There are 5 ways to turn a row about zero (a turn may also mirror it). The second row of each pair is the first, turned, with some noise. The first 35 pairs use one turn. New pairs use 2 turns, one after the other, and a turn may come again.
Some pairs, each with its turns in order after it:
[24 -3 20 13 -5 20]
[-14 -18  15  24 -11   9] => sufa

[-10  33   0  16   1 -28]
[  3  12  -9 -36  16 -26] => Dule

[-28 -22 -19 -31   9 -36]
[  9   6  12  -9   9 -58] => boso

[-10 -41  28  19  -5 -14]
[ 10 -33 -37 -17  12 -10] => nem

[ 20 -41  -3  -6  -6  -7]
[ 28  -6   1  34 -13   3] => Dule

[-35  -6  12  24  -1 -11]
[ -9   0 -27  -7  29 -20] => nem

[-18   9  -2 -28  20  28]
[-17  20 -29 -17 -12  12] => pake

[-1 10 28 10 13 31]
[ 13 -21  12  16 -19  26] => sufa

[-26  10 -10  11   3 -10]
[-17  12   0  -6  18 -18] => nem

[ 13  13  -3 -20  16  21]
[ 10   7 -26 -20   0  16] => pake

[ 22  11 -15  25  10   1]
[-10  23  -3  16 -22  16] => boso

[ -5   2  24  -3 -14 -47]
[-33 -24 -29   7 -15 -13] => nem

[ -6  19   8 -23  -8 -13]
[ 14 -16  -2 -16   3 -20] => sufa

[-19  10 -26 -18   5  32]
[-13  15 -44   4 -10   1] => pake

[ 13  -7  12 -23   5  19]
[  9 -11   9   8  -3  32] => nem

[ -1  -7  -9 -15  21  14]
[17 20 18  3 -2  2] => sufa

[  7  19  22  18   2 -15]
[  0  16 -27 -19  -5  -8] => Dule

[  6  16  -3 -25 -43   0]
[  9   9  32 -21 -33  -3] => Dule

[ 13 -14  45 -19  12 -29]
[  3  43 -20  31 -17 -20] => Dule

[  3 -24 -38  14  48  -8]
[  8 -24 -18 -31 -25 -44] => pake

[ -4  29  16   3 -18 -31]
[-30   9 -27  16 -15 -13] => nem

[  6   5  36 -41 -11  -3]
[ 15 -27  16 -10 -27 -35] => sufa

[ 17  15 -23  24  34  11]
[-22  36  12   0 -29  19] => boso

[ 22 -10 -13  20  12 -26]
[ 27 -19  14  -7  -1 -26] => pake

[  1 -16   4  -6  -4  31]
[ -8   4  25   0 -19  10] => sufa

[  4   4 -16   0  28  -3]
[ -7  21  18  -3 -15  -5] => boso

[ 1 30 -3 -4 10  6]
[ 12  17   4 -17  -2  17] => boso

[ 5 -8 30  4 37 -9]
[ 10 -32  -4  31  18  -5] => nem

[ 23 -13  10 -24  -2 -23]
[ -2   2   1  10  -3 -45] => sufa

[ 1  0 18 38  2 34]
[-24 -21 -13  -3 -23  34] => boso

[ -2  30 -20 -13   4  17]
[ 12  18 -32   6 -13   7] => pake

[-12  27 -28 -23  14  29]
[-11  31   9 -41  16  12] => boso

[ 24  -9  29 -47  29   9]
[-15  48   7  41  -5  20] => Dule

[ 32 -16 -32  -9   2 -12]
[ 26 -10 -17  -8  21 -32] => pake

[-21  -7  15  25  20  11]
[-26 -16 -30   7   9  -5] => Dule

New pairs. What belongs after each?
[ 10  -3 -21  19  -1  23]
[ -3  -2   0  26 -25   8] => nem nem

[ -7 -26  14  -9 -13   4]
[-23   3   8  -6  20  -8] => nem boso

[-16  -4  -1  14   6  22]
[ -8  -5 -18   7   1  21] => sufa pake

[-10  17   1  -2  13  -4]
[ -6  16  -5   0 -13   7] => pake nem

[  4   3 -14  -6 -47 -11]
[ -4  -9  14 -47   8  -9] => nem sufa

[-17   3   0  -9 -18  10]
[-11 -10 -21  -9   5   8] => Dule nem

[ 48   2  14 -15  25  -2]
[  3 -26  21   6  33  32] => Dule sufa

[ 20 -20 -14   0 -24   5]
[  7   8   7  -1  27 -29] => boso nem

[ 24  -9 -10   0 -17  -7]
[  2   1 -13  13  14  22] => boso sufa

[ 48 -36   5 -20 -17   8]
[ 25  -4 -12 -30 -33  40] => nem nem

[ -9   6   6  16 -27  17]
[ -9  23  25   5 -13   1] => nem nem

[ -8   9 -10  10  -6  25]
[-28  -2 -10  -9  10  -2] => Dule pake

[-11  -9   9   1 -14  -8]
[ -7  13  -5  11   8 -11] => sufa pake

[ -4   7   3   2 -33 -12]
[  6 -19  13   0 -25  11] => pake pake

[-1 22 -2  0 -1 -4]
[14 -7 -2 11  4 10] => pake pake

[ -8  10  11  -9  -1 -16]
[-19   5  -3  10  -8 -10] => Dule nem

[ 35  18 -38  12   4  -3]
[-11  26   4  49   4   1] => pake boso

[ -8  -9 -11 -11 -49 -13]
[  4   9   2  -7 -53   4] => pake boso

[ -1 -25 -10  -3  -5  -4]
[ 14  -8 -22   8  -8   1] => Dule Dule

[ -6  10 -16  17   5  -1]
[14 13 17 -5 -9  0] => nem pake

[  3   7  11  26  -4 -13]
[ 12  12  -6 -17 -19  -4] => boso nem

[ -2  -3  -9 -14  54   2]
[  2 -14  -2 -16 -51   1] => Dule pake

[-19 -15 -21  -5   9 -20]
[  8 -12  26 -22 -10 -12] => Dule pake

[ 40  -4  13  25  22 -22]
[ 48 -10 -25   4 -13 -11] => nem Dule

[ -6  -5 -20   1   3 -17]
[  9  15 -15  13   7   0] => Dule Dule

[  3  25  14 -17   0  -3]
[-4  0 20  9  8 22] => boso boso

[-41 -50 -24 -36  38 -12]
[-12  74  19   8 -11 -42] => pake pake

[  0   9  11  10 -15  -8]
[  1  16 -15  -2   2  -8] => nem boso

[  6  20  37  17 -11  -3]
[ -4   1   9 -39  26 -12] => Dule sufa

[  5   4  -2 -24  25   4]
[  9  28 -20  -3   9  -1] => pake pake

[-32   3   0 -10   3  17]
[-18  27  -2 -14  12  -3] => pake nem

[-12 -14 -43   1 -13 -21]
[ 13   4 -33 -11  36  -7] => boso sufa

[ -4 -24  -5 -16 -12   4]
[-10 -12  13 -10  25  -4] => nem boso

[24 -6  9  5 31 37]
[-2  9 22 -7  5 50] => Dule sufa

[-15  20 -29 -12 -15   1]
[ -1  24  22 -11  27   7] => boso Dule

[ -9 -19  21 -40  -9 -34]
[ 25   4  45  26 -11   5] => Dule pake

[ 29   8 -14  25 -14 -22]
[-13   8   4 -18 -34 -25] => sufa boso

[ -6 -13   1  11  22  23]
[-24   6  -9   6  18 -18] => pake pake

[ 28 -22   0 -17 -33  41]
[  7 -32 -24 -18 -49  -1] => sufa sufa

[-12 -48  12  -9   4 -41]
[ 30  36 -40   8   6 -15] => sufa boso

[  8  32 -20   8 -29  12]
[14  7 28 -4 35 22] => boso sufa

[-23 -34   3   7 -16  11]
[-11  -3  -3  -1   0 -43] => boso boso

[-5 -6  9 35 -7  2]
[ 3 33  9 16  1 -8] => nem boso

[ -5 -20  36   7  -5 -13]
[ -5  -5   1  38  14 -18] => sufa pake

[  2  17 -14   1 -19  -6]
[ -5   0  23 -13   0 -16] => sufa boso

[-24  -4  16 -47  10  -2]
[ 23   5   2  24 -25 -37] => boso sufa

[  1   7  15 -11  -1  13]
[ 14 -10   5   1   4  16] => boso nem

[-16   0 -13  47  -1  49]
[-35 -37 -13  32  15 -26] => pake pake

[ 27  -2  10  17 -11 -18]
[ 28   6  16 -13  -3  21] => Dule Dule

[-20  18  -8   8  23  -6]
[ 1 11 26 17 17  3] => sufa sufa

